The rows of a group lie close to one hidden flat surface of 8 dimensions, which passes through zero. Surfaces can cross.
Some rows, each with its group after it:
[ 1.30  1.47 -0.46  1.34 -1.06 -1.77  0.80 -2.61  0.94  0.00  1.01  1.13
  0.98  0.57  1.02 -1.73 -1.04  3.02  3.18] | J936
[-0.60  2.86 -2.95 -4.62 -0.89 -1.83  1.60 -3.25 -0.59 -1.19  0.71 -2.59
 -0.71  0.56  3.48  0.06  0.65 -2.15 -2.90] | J6
[ 1.17  0.80  0.65  0.96  0.13 -3.78 -1.88 -0.84  0.73  2.59  0.56  1.58
 -1.15  1.44  0.25 -1.70 -0.89  3.25 -0.15] | J468
[ 1.98 -0.72  0.34  2.86 -0.78  2.00 -0.20 -2.34  0.66  0.00 -2.52  1.74
  1.69  0.31  1.60  0.75 -2.39  2.19  2.60] | J936
[-1.08  0.97 -1.68 -0.59  1.00  1.72  1.49 -0.63 -2.02 -0.52  1.07 -1.00
 -0.16 -0.36  0.88  0.58  1.12 -3.11 -0.71] | J468
[-0.01 -0.37 -1.00  0.55  2.00  1.03 -1.31  0.03  1.49 -0.71 -1.60  0.71
 -1.37  0.57 -1.07  0.64 -1.41 -0.09 -0.23] | J130
[ 0.04  2.20 -2.51  0.92  3.92  1.76 -0.56  2.47 -1.45 -0.59  2.52  1.53
 -1.97 -0.98 -1.33 -2.28 -0.99  1.13 -0.22] | J936
[-1.26  0.14  4.07 -0.28  2.35  4.17 -0.16  2.21  0.83 -0.61  2.33  0.73
  1.05 -1.76 -1.04  0.22  0.89 -2.39 -3.48] | J6
[ 0.68 -1.17  3.33  2.17  0.87 -0.61 -1.26 -0.04  0.42  2.61 -1.56  0.47
  1.08  0.89  0.34  0.06 -1.81  2.69  1.05] | J6
[-0.53  3.34 -0.40 -3.68 -1.69  2.15  0.69  0.63  1.22 -3.41 -1.88  1.27
  2.89 -0.62  3.57 -4.13 -1.28 -1.52 -1.12] | J6
[-0.83 -1.86  1.85  3.33  1.23 -1.17 -1.19 -1.16 -1.87  3.64 -1.76  0.40
 -0.02  1.88 -0.65  0.81 -1.00  0.01  2.84] | J468
[-0.32 -0.92  1.85  0.86  2.28  1.29 -0.23 -0.06  0.35  0.92  2.50 -0.65
 -0.96 -0.75 -1.65  2.56  1.54 -1.44 -2.58] | J6
[ 1.11 -1.06 -1.23  3.06  0.83  2.05 -1.90 -1.49  2.36  1.61 -1.18  3.45
 -0.66  1.06  0.46  0.41  0.99 -1.91 -1.78] | J130
[-0.94  2.55  1.09  0.39  2.45  1.10  1.11 -2.54  1.19 -2.20  4.48 -0.20
  0.18 -0.98 -1.65  0.04 -1.91  1.11  1.74] | J936
[-2.00  0.86 -1.24  0.45  0.38 -5.00  0.67 -0.71 -1.81  1.31  0.49 -1.79
 -0.83  1.93 -0.79 -1.39 -0.12  1.28  4.34] | J468
[ 0.57  1.33 -1.42 -2.15 -1.99 -3.10 -0.38 -0.28  0.77 -0.03 -1.47 -0.21
 -0.07  0.66  1.91 -2.38 -0.91  1.41 -0.30] | J468
[ 0.69  1.02 -0.81 -0.42  0.48  1.30  1.07 -0.45  3.75 -2.30 -0.62 -0.76
  1.27  0.02  0.90 -0.64 -0.33  1.93  0.21] | J130
[ 0.84  1.61  0.66  1.50  1.74 -0.25  1.54 -0.53 -2.30  2.43 -1.42 -1.31
  1.79  1.32  3.66 -0.71 -1.38  3.79  2.04] | J130
[-0.38  1.02 -1.73  0.68  1.32 -1.94 -0.87 -0.98 -1.37  0.97  0.07  0.36
 -1.63  0.99 -0.50 -0.80 -1.24  0.76  1.08] | J130
[-1.90  1.14  0.29 -3.06 -1.93 -1.60 -0.20 -2.70  3.61 -0.66 -0.03 -0.11
  1.05  1.35  1.83 -1.76  2.01 -4.23 -2.27] | J936
[-0.84  3.65 -3.25 -2.65  1.18 -5.17 -0.07 -1.17 -0.61  0.25  0.78 -1.82
 -2.01  1.94  1.29 -3.07 -1.71  2.20  1.04] | J6
[ 0.63  1.13 -0.04 -0.92 -1.55 -3.06  1.66 -0.81  0.15  0.10  0.94 -2.10
  0.46  0.64  0.82 -0.71  0.10  3.19  1.70] | J6
[-2.88  1.00 -3.56  1.46  1.55  0.35 -0.80 -1.20  1.85 -1.81  0.74  1.81
 -1.42  1.03 -2.83 -2.63  0.50 -4.04  3.13] | J468
[-0.75  1.50  2.28 -0.57 -1.11 -1.55  0.31 -0.23  0.17  0.49  1.76  0.52
  1.36 -0.02  0.87 -2.66  0.30  0.13  0.59] | J936
[ 0.74  0.33 -1.08 -1.87 -2.71 -0.08  2.02 -0.36 -0.05 -1.85 -1.23 -0.99
  1.45 -0.68  1.63 -0.10  0.26  0.53  0.75] | J6
[-0.39  2.07  0.36 -0.37 -2.03 -3.85  0.99  0.76 -3.02  1.37  4.51  0.30
  0.00 -0.21 -0.56 -3.07  1.37  0.76  1.90] | J936
[ 0.19 -0.89  1.51  1.88 -0.13 -1.02 -0.81 -0.51  1.21  1.15  0.20  1.17
  0.29  0.61 -1.03  0.11 -0.31  0.87  1.11] | J130
[ 1.27  1.09  2.95  0.65 -3.29 -0.36  3.28 -0.59  1.20  0.58  2.53  0.12
  4.50 -0.22  2.35 -1.82  3.40  1.86  1.59] | J130
[ 1.07  0.85  1.49  0.56 -0.92 -0.85 -0.20  1.49  1.20 -0.54  5.80  1.94
 -0.69 -1.62 -2.86 -1.08  2.00  0.72 -1.13] | J468
[-1.24 -0.36  0.50 -2.92 -0.53 -1.29  0.29  1.37 -3.36 -0.75 -0.35 -2.74
 -0.99 -0.98 -1.35  1.28 -1.22 -0.39  0.13] | J130
[ 1.51 -2.12  1.47  0.48  0.68  1.11 -0.06  0.53  0.75  0.38 -4.30 -1.83
  1.26  0.27  1.48  2.49 -2.28  3.39  0.04] | J468
[-0.29  0.76 -1.68  2.76  0.73 -0.97 -1.50 -2.86  0.66  1.73  2.01  3.74
 -1.62  1.23 -0.67 -1.47  0.70 -2.32  0.81] | J468
[-1.74  1.01  0.34 -0.36  1.76  0.58 -1.52  3.37 -2.95  1.58  3.37  1.85
 -1.50 -1.01 -1.69 -1.91  2.06 -3.51 -2.64] | J936
[-0.05  1.62 -3.78 -0.52 -0.47  1.99  1.08 -0.63 -3.45 -1.78  3.31  1.62
 -1.32 -1.67 -0.60 -0.43  0.39 -2.88  0.24] | J936
[-0.57 -0.59  3.20 -0.12 -0.44 -2.66 -0.19 -0.13 -2.68  3.05  0.00 -1.30
  0.35  0.47  0.59  0.57 -0.78  1.24  0.37] | J6
[-1.15  0.99  4.92  0.12  2.67  3.35  1.70  2.25 -2.06  1.31  1.02 -1.21
  3.06 -0.80  1.64 -0.04  0.03  0.24 -0.93] | J130
[-0.81 -1.13  2.38  0.39  0.69  0.13 -0.93 -1.25  2.28  0.50 -0.43 -0.14
  0.26  0.88 -0.61  0.95 -0.01 -0.80 -0.65] | J936
[-0.92 -0.60  5.14 -0.08  1.85 -2.47 -0.62  2.09 -2.00  2.87 -0.20 -2.31
  0.63  0.14 -0.57  0.36 -1.84  3.46  0.57] | J6
[ 1.87 -0.26 -0.61  1.26  1.78 -0.13  0.43 -0.80 -0.21  1.30 -1.19 -1.64
 -0.18  1.03  1.58  1.81 -1.01  3.74 -0.11] | J468
[-0.75  1.71  3.20  0.08 -2.84  0.58  1.91 -1.59  1.38 -0.53  2.46  1.76
  4.20 -0.64  1.50 -2.80  1.73 -1.45  1.61] | J130

New rows. What belongs after each?
[-0.78  2.43  2.40 -0.87 -1.48 -5.19  1.39  1.49 -1.75  1.68  4.67 -1.08
  0.64  0.11 -0.44 -3.55  1.30  3.05  2.16] | J936
[ 0.37 -0.30  2.10  1.07 -0.22 -1.67 -1.68  0.56  2.51  2.05 -2.52  1.54
  1.39  1.82  1.54 -2.19 -0.30  1.95 -0.04] | J936
[ 0.33  0.16 -3.67  2.48 -0.77 -0.22  1.29 -3.59  0.87 -0.58 -0.14  0.49
  0.00  1.18  0.33  0.12  0.60 -0.55  3.75] | J468
[ 1.41 -1.03 -2.51  1.18 -2.70 -0.91 -1.24 -2.04  1.60  0.61  0.21  2.61
 -1.20  0.66 -0.19 -0.10  2.42 -1.97 -0.51] | J130
[ 0.84  1.20  0.25 -2.12 -0.49  0.60  1.78 -3.11  2.95 -1.39  0.44 -1.73
  1.34 -0.06  2.60  1.02  1.01  0.05 -1.96] | J6
[ 2.57  0.46  1.03 -0.21 -0.98  0.08  0.35  0.23  0.83 -0.12  3.71  0.83
 -0.34 -1.63  0.08  0.42  1.28  2.09 -2.48] | J468
[-0.80 -1.07 -0.17 -1.64  0.55  2.50  0.20  0.19 -1.98 -0.30 -0.90 -1.30
 -0.45 -0.88  0.40  2.93  0.31 -3.38 -2.93] | J6
[ 1.67 -0.73  0.94  1.94  2.76 -0.16  0.60  2.94  2.06  1.16  1.64 -2.00
 -0.15  0.16 -0.96  0.82  1.53  5.06 -0.73] | J130
[ 0.67  1.45 -3.15 -0.85  3.40  1.25 -0.99  0.14  3.04 -2.04 -2.02 -0.53
 -1.62  0.77  1.00 -0.18 -1.80  1.64 -2.03] | J468
[ 0.86 -1.11 -3.48 -1.68 -3.26  0.11 -0.68 -3.01  0.65 -2.36 -5.41  0.29
 -0.37  0.38  1.28  1.12 -2.63 -1.18  1.37] | J130
[ 0.72  0.37  4.82  2.06 -1.90 -2.67  0.14 -1.95  0.98  2.84  2.23  1.59
  2.45  0.77  0.82 -1.26  0.75  1.84  1.14] | J6
[ 1.60 -0.69 -0.57  1.42 -1.89 -3.85  0.25 -0.82  3.31  0.57  1.99  0.15
 -0.93  0.62 -1.71 -0.47  1.61  3.39  2.16] | J130
[ 0.16  0.44 -0.82  1.02 -1.70  0.01 -0.63 -0.79  2.25 -1.41  3.04  2.95
 -0.55 -0.57 -1.95 -1.66  1.52 -1.57  0.26] | J468
[-2.03 -0.85  5.23  0.62  0.79  3.75 -0.01 -1.08 -0.93  0.21  1.83  1.25
  1.64 -1.55 -1.01  2.17 -0.08 -4.36 -1.57] | J936
[-1.47  2.23  2.94 -0.63  5.23  0.48 -1.70 -0.10  1.84  1.09  2.45  0.12
 -0.69  0.36  0.06 -0.83 -0.69 -0.78 -4.09] | J6
[-0.85  1.36 -0.93 -0.50 -0.18 -4.43  0.28 -0.03 -0.28  0.63  0.54 -1.60
 -0.73  1.39 -0.34 -1.76 -0.19  2.41  2.40] | J468
[-0.77  0.44 -0.64  0.34  0.90  0.77  2.36  0.86 -0.34 -1.86  5.46 -1.29
 -0.38 -1.60 -2.87  0.53  2.49 -0.80  1.28] | J468
[-2.39  0.71  2.14 -2.27 -2.10 -1.79  0.42  0.16 -2.76 -0.55  2.07 -0.39
  0.22 -1.04 -1.57 -1.03 -0.48 -2.27  1.19] | J130
[-0.88  1.83 -1.29 -0.48  1.81  1.66  0.41  2.11 -4.06 -0.58  4.64  1.00
 -1.67 -2.24 -1.91 -0.95  0.53 -2.16 -0.94] | J936
[ 0.55  0.64 -0.31  0.11  0.48 -2.32 -3.44 -0.83  2.33  1.42 -3.18  2.50
 -0.96  2.05  0.95 -2.15 -2.39  1.02 -1.07] | J468
[ 0.07 -1.68  3.99  1.82 -2.08 -1.53  0.20  2.84 -3.00  2.21 -0.26  0.04
  1.61 -0.56 -1.26 -0.43 -0.66  2.57  3.07] | J6
[ 1.82  0.25 -1.64  0.71 -3.15 -1.98  1.61 -0.84 -3.96  3.95  1.33  0.29
  0.68  0.44  3.50 -0.20  3.47 -0.51 -0.51] | J130
[ 0.29  0.22 -2.25 -1.08 -1.61  0.00 -0.35  0.95 -1.53  0.31 -0.86  0.99
 -0.56 -0.17  1.26 -1.33  1.34 -2.13 -1.24] | J936
[-1.40 -0.72  0.49  0.39 -0.18  1.66  0.02 -5.64  2.19 -1.16  1.04  0.88
 -0.23  0.32 -0.99  2.89  0.26 -4.69 -0.36] | J936
[-0.29 -0.84  1.47 -0.81  0.71 -0.69 -0.96  0.33  3.44  0.02 -2.83 -1.32
  0.60  1.15  0.56  0.22 -0.19  0.68 -1.44] | J936
[ 1.08 -0.61  1.50  2.27 -1.11  0.39 -0.74  0.10 -1.12  1.99 -0.93  2.68
  0.98  0.23  0.47 -0.80 -0.52  0.53  0.88] | J936
[ 2.28  0.06  1.85 -2.87 -2.94  1.66  2.03  0.61 -2.31 -0.13  0.70 -1.31
  1.37 -1.99  2.90  1.93  1.20  0.38 -3.77] | J468
[-1.08 -1.54  0.82 -1.68 -5.54 -3.74 -0.89 -1.11 -3.18  0.58  1.06  0.86
 -1.01 -0.63 -2.22  0.06  0.75 -3.37  1.41] | J130
[ 0.00 -0.24 -0.81  0.41  0.20 -0.30  1.48  2.16 -0.19 -1.42  5.07 -1.39
 -1.57 -1.63 -3.75  0.91  3.40 -0.16  0.01] | J6
[-2.17  3.40 -3.20 -3.17  1.26 -3.98 -0.72 -0.02 -2.93  0.14  1.82 -0.92
 -2.91  0.63 -0.02 -2.90 -0.76 -1.35 -0.24] | J6
[ 0.89 -0.27 -1.91  1.78  0.71  0.40 -1.45  1.49 -0.80  1.25 -1.02  2.29
 -0.97  0.28  0.08 -1.10 -0.07  0.46 -0.21] | J936
[-0.27 -1.59  2.58  1.62 -0.26 -4.52  0.94 -2.84  1.03  1.68  2.58 -3.27
 -0.52  1.03 -2.75  2.63 -0.19  3.83  3.52] | J936
[-1.07  1.05 -2.83 -4.42 -0.69  0.80  0.64  1.00 -1.25 -3.44 -0.78 -2.02
 -1.12 -1.35  0.14  0.26 -0.08 -2.23 -2.06] | J130
[ 2.40 -0.94 -5.01  1.06 -0.28  0.39 -0.03 -0.47  0.75 -1.03 -4.09  0.00
 -1.44  0.96  1.12  0.82 -1.08  2.67  1.06] | J936
[-1.35  0.76  0.77 -1.89  0.15 -2.01  1.19  0.01 -2.57  1.13  4.27 -2.23
 -1.16 -0.57 -0.73  0.84  2.25 -1.74 -1.60] | J6
[ 0.61 -0.29 -4.36 -2.11 -1.15 -0.53  0.28 -1.52  2.58 -1.94 -3.48 -1.69
 -0.79  1.15  1.54  0.84  0.75 -0.25 -0.74] | J936
[-0.56 -0.63  1.89 -2.39 -2.60 -3.79  1.44  2.37 -3.06 -0.18  2.64 -3.47
 -0.61 -1.36 -2.68  1.19  1.12  1.53  0.98] | J130
[ 0.81 -2.65  0.33  2.41 -1.36 -0.76  0.80  0.98 -0.91  0.82  1.92 -0.84
 -0.56 -0.89 -2.90  2.26  2.14  1.39  2.17] | J6
[-1.57 -0.09  0.09 -1.94  3.19 -1.65  0.19  1.64  1.80 -0.92  1.38 -4.43
 -2.20  0.16 -2.65  1.67  0.70  1.15 -1.35] | J936
[ 1.12  0.81 -0.51 -1.01 -0.24  2.12 -0.74 -1.58 -1.00  1.62  0.17  2.61
 -0.07 -0.51  2.99  0.56  0.70 -3.12 -4.71] | J468
[ 0.81  2.11 -1.26  0.95  0.63 -1.93  0.76 -0.72  4.21 -0.51  4.20  1.05
 -0.18  0.59 -0.66 -2.84  2.90  2.10  0.63] | J130
[ 0.21 -1.39  1.90  0.57  0.65 -1.01 -0.38 -1.08  2.95  0.17 -1.48 -1.41
  0.47  1.06 -0.31  1.55 -0.45  1.74  0.11] | J936
